The same things were measured in two ways. Each way mixes the same 4 hidden numbers, adds some noise and spreads widely along 2 directions of its own, which tell nothing about the thing.
(in the rows, 128 means zero)
Some things both ways: the first way, then the second way.
[114 126 106 122  43 128  71  54 163 131 126 112 136]
[ 90 146 111 125 101 110 170 146 113 168 100 122  94]

[138 117 132 150  71 151  96  99 128 130 126 132 128]
[102 140 136 112 139 147 153 150 150 152 122 125 120]

[126 133 130 108 119 143 126 135 141 138 139 170  98]
[122 140 140 131 151 123 133 125 143 138 151 103 101]

[126  80 146 137 158  81 101 125 104 121  92  82 120]
[135  93 130 106 110 105 143 148 106 110 107 101 151]

[118 130 159 127 174 148 157 161 112 114 135 168  95]
[150 130 166 128 185 146 110 127 165 105 172  97 117]

[144  99 117  95 133 105 119 155 151 160 102 155  95]
[142  74 139  75 138 124 157 117 141 121 127  88 107]

[118 117 135 119 164 140 121 116 146 121 142 131 111]
[144 129 117 122 137  95 128 124 101 127 138 120 142]

[164 131 122 105 120  80 137 171 110 154 100 139 133]
[144  75 172  80 157 162 146 144 172  98 133  84 119]

[127 137 119 135 155  99 133 136 111 111 128  91 139]
[143 134 141 143 132 108 114 150 107 105 133 106 153]

[161 141 112 102 154 111 148 184 137 144 120 165 125]
[139 113 152 118 157 134 115 129 147 113 154  99 133]

[107  73 130 113 124  75  73  79 140 138 102  93  96]
[114 111 127 131  86  87 161 147  94 132  97  86  96]

[179 118 114  72  99 103 137 173 149 179 100 187  95]
[125 115 175 118 155 156 144 142 174 115 141  77  83]

[109 113 150 161 174 109 128 108 100  89 129  84 128]
[157  89 125  87 142 115 138 131 111 106 124 118 165]

[149 130 116 135  56 142 107 110 138 131 118 146 145]
[ 55 168 110 155 105 120 130 141 142 190 127 128 111]

Other things, the second way, with their names:
(345): [136 131 140 123 156 138 109 146 139 119 148 124 167]
(314): [139  93 142 104 137 125 132 135 134 109 130 101 142]
(431): [ 87 129 124 120 111 129 146 143 140 161 116 118 123]
(237): [ 96 137 100 100 138 135 144 125 142 179 130 154 147]
(221): [141  84 145  96 146 122 130 118 146 111 145  84 121]
(273): [112 136 123 144  97  84 149 141  97 138 110  96  99]
(275): [ 84 132 107 118  96 104 165 134 115 170 106 116  97]
(398): [150 171 142 164 160 103 107 129 112 117 168 112 120]
(131): [135 117 111 107 141  97 137 105 115 143 144 111 118]
(437): [109 156 145 131 168 152 127 133 168 152 159 124 109]
(332): [147 145 105 132 139  88 122 120  89 131 143 133 154]
(395): [125 138 127 115 138 128 151 140 122 142 123 128 124]
(258): [137 148 100 133 145  92 106 111  99 142 155 141 165]
(168): [193 100 162 108 191 128 104 118 136  72 174  96 150]
(210): [140 114 115 105 134 101 139 116 111 133 136 116 133]
(77): [ 93 118 144  88 148 178 152 152 181 153 125 131 132]
(235): [123 127 131 114 139 128 131 141 132 133 132 121 144]
(74): [126 100 140 113 121 116 132 138 127 118 125  94 139]
(145): [147  77 123  68 132 125 162 134 116 119 109 115 147]
(120): [141 102 137  88 151 144 136 146 136 115 127 128 168]
(233): [134 154 141 141 155 124 114 135 130 126 155 118 133]
(341): [126 135 138 129 152 131 113 137 138 127 150 118 147]
(403): [128 179  96 155 152  95  95 113 101 155 169 158 168]
(151): [113 170 126 146 155 126 115 132 134 150 158 135 132]
(306): [105 110 150 104 145 155 139 142 171 136 134 105 121]
(47): [168 137 186 131 208 162  96 136 169  87 189  99 130]
(111): [106 132 102 114 110 107 150 137 105 155 111 134 139]
(224): [140 130 130 124 150 114 118 129 121 120 148 119 149]
(400): [149  81 152 103 129 115 142 139 125  94 122  77 122]
(421): [153 158 126 152 163 100  96 120 108 118 172 121 147]
(280): [165 119 137 119 160 112 104 126 111  97 154 112 168]
(49): [131 154 150 157 156 117 102 127 141 120 169  99 118]
(153): [ 29 187  96 158  97 119 142 133 148 224 130 140  91]
(25): [105 151 128 145 141 119 110 130 136 149 151 122 137]

Some of these things the first way, each followed by its name:
[139 158 122 134 114 185 141 129 149 128 159 166 129]  (151)
[145 173 108 151  53 177 132 102 143 123 157 132 167]  (237)
[102 135 146 148 151 151 130 127 125 102 149 137 120]  (233)
[111 183 120 150 149 196 158 118 156  94 186 125 144]  (403)
[147 142 140 142 155 137 137 150 108 115 127 126 145]  (345)
[157 167 122 108 168 155 185 196 135 138 149 189 128]  (47)
[165 137 123 121 118 130 130 139 141 129 120 128 140]  (235)
[137 148 118 114 118 144 142 149 136 131 136 151 130]  (25)
[150 126 110 122 110 109 115 126 150 141 116 107 136]  (145)
[112 148 115 113 163 148 148 125 156 116 168 151 104]  (398)
[133 167 103 134   4 164 104  73 149 138 154 158 153]  (153)
[134 104 144 103 176  97 135 169 115 144 110 157  85]  (221)
[127 139 149 111 232 120 176 193 124 119 139 159 102]  (168)
[126 127 143 135 214 122 150 162 123 112 140 115 113]  (280)
[153 140 104 118  56 108 112 112 143 146 113 127 150]  (431)
[109 104 117 117 110  82  88  88 142 130 122  99 112]  (273)
[144  93 137 105 167  62 111 149 121 143  86 120  95]  (400)
